All groups share one centre, and each spreads out both ways along 11 directions, with some noise.
(in the rows, 128 means zero)
Some rows, each with its group after it:
[108 120  98 114 102 114 182 111 111 158  89 124  96 150  78]  U
[105 111 148 124 187 177  85 141 153  82  81 102 111  94 110]  U
[165 166  66 126  90 157 135 112  97 156 139 181 178  92  98]  C
[124 139 148 139 130 134 149 118 157 118  88  65  98 164 128]  U
[106 132 170 159 123 105 141 169  87 149 118 162  88 198 157]  H
[ 87  95  88 121 158 117 133 114 113  76 159 144 151 104 125]  M
[137 140 119 151 144 139 122 118 128 123 123 112 125 125 117]  T
[186 139 100 109 101 152 127 112 160  98  97 103 107  60 124]  M
[125  91 143 110  62 154 128 127 205 109 176  99 108 135 143]  M
[ 93 136 122 138 125 169 117 118 158 131 137 102  98 147  79]  U
[160 126 135 114 126 171 138 139  91  69 105 170 106 138 116]  M
[155 120 150  71 123 148 116 144 141 123 143 168 154 102 108]  D
[168 117 153  83 172 162 100 108 201 109 181 120 103 153 108]  T
[126 135 105  82  80  63 144 144 138  54 150  87 117 102 165]  C
[141 106 172 128 120  73 134 151 137 159 178 145  87 147 114]  Q
[112 144 121 149 151 118 100 117 128 187 153 125 138 116  97]  T
[101 141 174 150 160 151 132 153  98 138  78 178 150  88 136]  D
[103  96 104 159 117 135 146 139 180  21 155 112  62 112 155]  Q
[107 132 126 172 185  74 128 188 114 106  72 134  99  90 110]  D
[ 78 138 125 111 162  93 127 144 112 117 134 142 114 104  94]  H
[122 163 151 126 143 170 130  89 169 154 126 112 120 130 134]  H
[112 151 156 126 136 138 151 152 118 130 113 188 106 115 124]  M
[166 135 136 120 164 101 132 145 102  58 103 129 102 142 170]  M
[134 182 155 155  77 170  96 147 130 118 161 123  94 159 153]  T
[148 119 140 128 156 103 108 178 153  81 111 114 105 120 139]  H
[101 174 157 161 161 164 115 126 113  87 133 116 101 138 100]  H
[ 97 118 155 138 105  87 143 204 125  31 120 113 169 130 167]  C
[ 97  87 130 115 127 121 131 178 135  91 104 133 119 134  92]  C
[126 108 152 120 100 158 150 111 141 109 131 124 113 169 163]  M
[152  74  90 123 125 165 109 140 137 125 128 158 124 130  90]  H
[164 175  93 163 171 133 113 115 127 119 131 137 131  97 118]  D
[ 83 172  59 138 171  20 128  90  92 142 195 111 154 125 179]  C
[126 101 105  99  57 117 138 200 159 102  78 122  95 138 137]  T
[100 125 161 161 158 132 156 110 142 128 134 127  88 127 113]  Q
[150 105  98  78 118 123 124 157 174  72 157 151 130 116 128]  M
[134 137 161 102 151 160 111 122 155  84 118  87  83 158 115]  D
[ 50 185 119 180 109 169 105 159 102  79  77  95 105 128 169]  T
[ 93 125 133 131 123 148 118 110 143 126 176 115 123 139  99]  D
[178 145 141 148 113 193 108 128 128  96 132 137 103 130 110]  M
[143 144 170  90 133 162  94 154 139 101  96  94  89 132  72]  Q
[124 100 119 156 123 108  83 166 119 112 157 119  71 120  98]  Q
[130 122 125 150 133 110  98 147 164 113 169 113 120 116 128]  M
[111 120 137 113 128 108 137 159 137  87 134 127 119 177 153]  C
[143  85 117 127 139  93 142 117 124 137 159 169  87 124 152]  C
[129  80 112 136 114 146 129 128 145 141 148 151 119 132 112]  H
[156 138  56 139 114 132  87 136 134 114 147 126 137 130 167]  Q
[173 119 162 170 185 185 118 124 146 119 106 141 125 182 150]  U
[134 175 173 132 170  99 148 122 111 144 127 152 108 115 133]  D
[ 96 137 127 152 154 129 136  68 105 123 189 156  72 120 165]  U
[131 109  96 130 143 124 107 166 143  95 128 136 125 117 103]  Q
[115  81 132 123 182 177 102 135 127  45 114 122  85 121  75]  U
[148 141  99 147 148 152 124 156 161  51 167 166 150 158 177]  Q
[115  97 175 133 171 146  86 153 161 154  86 105 176 146 185]  U
[196 172  90 138 128  89 120 147 156 140 126 110 165 124 154]  U
[149 138 133 148 123  81 134 164 189 139 128  95  90 127 115]  D
[132 103 155  96 151  95 107 190 128  83 163 157 102 150  92]  D
[112 111 157 119 140  65 137 182 139 102 120 126  79 146 157]  C
[ 79 136  70 115 148  62 109 136 149 105 165  66 144 108  89]  H
[183 138  41 137 124 129 108  67 190 124 182  83 155 113 181]  Q
[ 74 115 128  98 102  96 126 135 120 121 157 111  62 121  80]  C
[131  91 144 111 130 127 133 137 132  92 122 114 104 157 127]  U
[124 112 125 112 150 139 112 131 160  96  95  88 102 117 119]  H
[ 87 158  51 143 152  97  81 137 131 139  90  77 154  46 117]  T
[103 114  90  87 120 103 134 127 136 103 144 120 127 122 112]  Q
[141 108  82 124 127  96 121 108 161 121 184 103 139 143 154]  T
[134 131 206 137 141 120 102 146 123 152 109  91  51 124  76]  Q
[190 120  97 124 139 162  78 164 177 138 145 177 142 110 128]  U
[106 148 131 126 165 138 116 127  94 105 114 136 101 133 115]  H
[152 110  86 122 119  90 119 173 125 101 135 151  97 129 118]  D
[203 167  89 148 136 141  90 148 174 114 174 145 134 127 127]  U
[120 122 123 123 128 127 115 104 196 103 208  99 128 103 120]  H
[163  94 149  98 154 129 133 158 139  65 154 168  86 148  88]  T
[ 59 108 140 153 156  89 117 116  92 105 168  86  91 181 126]  M
[103  99 113  98 140  96 131 137 133 154 122 134 110 105  71]  T
[152 108  94  67  58 140 143 146 165 134 101 120  75 138  79]  D
[129 125 125  88 178 109 111 123 150 107 148  99 114 138  74]  D
[107 125 138 143 167 137 108 114 114  75 192 129 106 147 103]  T
[104 187 113 130 127 172  69 142 136  84 184 144 108 137 161]  T
[159 143 122 152 123 110 116 157 154 115 158 138 116 117 132]  D
[ 85 135 126  98 145 155 122  59 129 145 186 108 134 149  84]  D
[158 121 111 148 158 117 127 141 162  88 122 105 100 141 115]  U
[162 167 103 136  97 119 120 111 110  89 164 100  96 159 159]  H
[118  78 141 147 144 125 106 119 149 175 181 147  66 155 107]  C
[119 115 148 115 130  60 169 117 112 110 104  99  94 133 185]  U
[ 85 131 120 104 114  71 136 145 120  91 128  95  94 100 121]  C
[168 151 128 151 152 135 123 122 102 124 148 182 103 106 134]  C
[134 107  91 125  98 102 141 118 160  84 185 124  87 116 147]  Q
[142 153 100 137 135 150  87 102 112  78 140  94  83  91 115]  Q
[119 106 150 126  94 117 125 147 137  72 136 100  92  73 110]  C
[ 70 219 101 120 164  32 105 165  95 118 165  90 141 160 108]  H
[103  81 129 222 125 137 112 132 147 180 108 101 161  82 117]  M
[123 116 129 131 126 126 120 139 137 112 102  96  96 117 105]  M
[144 163  75 112 152 167 108 102 164  90 143 133 142  43  94]  M
[ 62  87  83 124 111 104 158 101 155 132 176 121 129 151 133]  Q
[205  80 147 177  74  84 190 135 100 106 144 125 108 176 118]  T
[ 72 184 196 122 132 147 101 128 151 214 146 140  86 151 149]  T
[144 151 112 142 142 115 106 130 141 123 129 107 124  85 118]  C
[175  99 109 135 126 122 110 156 126  98 150 156 110 141 141]  H

New rows. What belongs after each?
[ 95 116  90  65 106 159 136 111 137  79 224 190 130 147  97]  M
[106 107  86 156 131 189 106 118 169  70 131  93  95 121  95]  Q
[ 52 151 131 147  95 121  98 179 125  95 150 121  96 156 178]  T
[148 126 110 121 145 132 116 126 152 102 123 113 109 117 126]  C
[119 127 115 144 178 143  83 115 155 143 151 102  95 133  85]  C
[ 93 108 115 138 133 137 127 133  83 101 131 151  94 125  81]  H
[138 122 106 159 135 165  89 132 133  98 180 132 122 196 147]  D
[ 80 142 133 141 156  77 108 173 124 159 130 126  84 128  74]  M
[112 159 182 172 223  95 112 149  92  89 140 150 128 117 161]  D
[132 110 138 128 132  85 117 147 166 144 136 104  84 131 139]  C
[145 113 159 153 101 135 115 163 184 132 163 134 122 137 154]  M
[100 180 119 140 118 163  97 141 141 106 150 139 114 158 194]  T
[123 137 146 146 152 126 109 149 132  86 157 124  92 148 116]  D
[135  78  98 107 147 145 128 105 142  42 141 105 154 144 159]  M
[ 95 121 175 157 199 145 100 128 142 135  95 125 123 110 186]  U
[105 115 122 144 105 160 107 158 101 137  98 146  70 122  68]  Q
[119 100 131 117 135 132  98 122 179 132 152  85  63 140  96]  C
[108 204 108  90 139 134 118 126 142 129 155 132 139 100  58]  H
[156 113 143 128 135 132 128 167 169  59 107 111  97 153 152]  T
[103 141 110 129 157 132  97 131 119  72 156 120 107 108 106]  T
[115 124 145 111  87 169 159 109 124 119 104 134  90 119 118]  M
[128 136 143 128 116 145 109 173 107 116 104 150  88 139 110]  Q
[181 174 141 141 195 152  84 129 167 108 119 108  78 138 136]  C
[128 150 138 146 178  80 122 141 118 101 157 137 118 100 130]  D
[153 170 105 143 157 145  95 125 126 120 157 138 117 125  99]  M
[164 114 141 192 134 100  88 144 127 129 139 104  35  81 114]  Q
[110 139 136 109 141  71 146 127 132 142 175 119  64 165  63]  D
[139 121 130 131 128 149 113 142 113 104 149 142 106 169 106]  M
[147 124  89 105 163 145  79 155 107 107 113 139 126 165 104]  H
[136 173 129  89 157 147 108 104 129 104  84  76 129 109 119]  Q
[110 104  82 136 136 114 115 142 138 105 109 108 130 102 127]  D
[110  85 100 138 137 131 122 139 150  56 137  89 123 158 115]  T
[126 179 152 203  83 105 171 126 153 164 160 115 126 136 149]  H
[179 117 106 180 142  99 140 152  99  78 118 133 135 121 124]  T
[108 146 129 161 146  87 125 133 145 141 166 130 100 128 160]  U
[156 183 103 148 121 131 123 139 130 118 135 125 131 123 105]  H
[145 133  84 174  98 118 114 147 154 103 161 116 105 117 138]  D
[136 140 154 123 138  87 101 130 140 132 186 114  95 113 118]  T
[146 179 185 123 169 136 119 115  94 165 118 139 121 137  97]  Q
[142 168 123  96 121 161 138 135 163 119  96 151 100  66  99]  M
[102 117 108 127 127 124 115 135 158 123 169 116 131 129  84]  H
[ 81 153 124 121  84 127 104 174 104  93 141 137  80 115 118]  T
[ 84 131 121  91 132 151 134 101 124  44 175 132  94 108 109]  M
[220 140 154 152 129 123 112 137 151 142 170 136 124 148 129]  T
[119 124 126 127 186 106 138 127 100 115  60 100 118 172 144]  M
[126 119 139 196 114 105 133 154 149  84 196 126 115 117 118]  H
[ 90 118 115 118 140 139 106 160 122 110 123 124 113 151  63]  H
[ 92 142 155 150 159  91  91 152 129  90 198 105  89 160 132]  C
[129 136 116 128 136 153 131 114 120  71 161 161 126  80 130]  M
[143 136 136 144 159 133  97 149 115 162 129 149 134 139  89]  Q
[140 145 212 155 181  90 120 137 100 161 141 137  78 118  82]  Q
[ 64 107  65 128 153  95 106 173 125  88 131 142 138 122 141]  T
[  4 159 123 119 153 134  70 163 106 119 166 150  98 116 101]  T
[137 140 129 164 139 119 138 140 127 186 138 180 148 140 141]  H
[169 176 174 154 164 193 102 148 188 107 118 120 125 134 123]  H
[111 154 144 158 152  95 121 114 168 149 126  62 140 145 194]  U
[112 109 175  82 130 176 111 149 146 127 142 153 138 141  75]  D
[105 153 133 169 154 174  87 135 145 175 165 175 128 134 124]  U
[ 98 111 126 159 151 115 143 119  74 112  86 125 113  98 121]  M
[100 126  84 106 142  86 129 146  97 178 116 165 141 138 102]  H
[171 191 118 164 117 219 106 110 118 126 116 139 130 134 112]  T
[136 150 124 125 156  90 133 109 141 157 107 112  79 117 157]  C
[ 90 120 103 137 144  96  95 190 124 144 117 147 135 109  95]  T
[ 85  85 118 138 153 144 130  75 105  80 153 123  85  90 117]  H
[162 176 160 172 147  93 120 138  64  60 171 174  82  39 149]  C
[190 155 159 160 148 151  95 136 138 107 134 101 109 111  81]  T
[ 85 131  45  93 182 120  58 143 169 111 153 119 151  81 105]  T
[135 166 101  73 142 108 156 114 119 102  61 118  65  95 126]  C
[135 155 128 131 134 133 136 103 145 193 137 146 140 151 159]  H
[156 159 110 123 151  78 113 149  84 122 133 160 127  99 145]  Q
[177 154 177 210 136 111 147 196 131 104 117 176 109 105 146]  H
[ 79 127 111 139 147 111 111 125 150 143 134  94 131 137 151]  T
[102 108  93 102 146  99 102 186 142 109 143 149 111 107  49]  M
[115 122 131 169 126 141 125 146 120 122 152 181 135  66 109]  M
[118 112 121 129 106 100 149 147 137 183 102 150 132 131 147]  D
[132 143 116 156 168 161  85 160 133 137 140 174 143 121  98]  U
[170 162 134  93 146  92 164 132 170  69 146 140 147 135 209]  Q
[146 165 168 127 165 125 134 175  76  57  83 173  65 107 114]  M
[174 188 167 189 109  86 187 129  90 154 101 174  89 111 214]  H
[ 63 117 114  75  94  94 151 117  87 147 112 137 105  85 109]  U
[130 137 127 176 106 153 139 118 142  98 138  98 103 116 105]  H
[173 149 145 146 161 173 101 188 154  18  98 115 159 129 135]  C
[183 144 107 142 169 170  62 118 172 176 178 141  86 158  80]  C
[100 112 149 137 154 145 133 141  90  61 123 150 107 127 115]  M
[131 138 172 129 120  61 154 144 116 109 162 145  68 129 174]  Q
[101  79 135 118 131 100 152 147 160 159 142 138 114 135  65]  Q
[165 144 149 110  96 150 129 124 135 111 147 130  80 133 107]  T
[139 119 143 139 124 117 159 128 114 130 114 142 105 144 125]  T
[140 155 145 137  95 115 144 134 165 125 126 111  99  80 139]  D
[161 169 120 156 149  74 106 189 145 110 145 133 131 118 139]  U
[146 167 143 151 106 169 107 108 124 151 180 140 113 157 120]  T
[117 174 139 148 142 120 129 137 108 120 126 135 128 132 142]  C
[109 123 155 113 128 153 127 174 152  91 150 179 109 130 103]  M
[ 88  82 157 138 147 126 133 128 169 107 192 152 111  84 101]  H
[143 135  84 161 152 115 104 169 100 128 104 142 141 151 103]  H
[119 121 121 137 158 109 122 142 136 154  65  87 112 150 110]  M
[111 142 138 143 146 120 152  62 144  86 133  37  84 157 159]  U
[ 95 123 123 124 128 150 121 137 182 108 125  86 121 104  58]  H
[123  90 168 159 145 172 125 129 143  86 117 123 105 120 125]  C
[106 141 118 108 112 105 141 115 117 111 129 103 101 115 123]  U
[139 150 147 169 128 140 122 160  94  92 141 179  98 139 164]  D
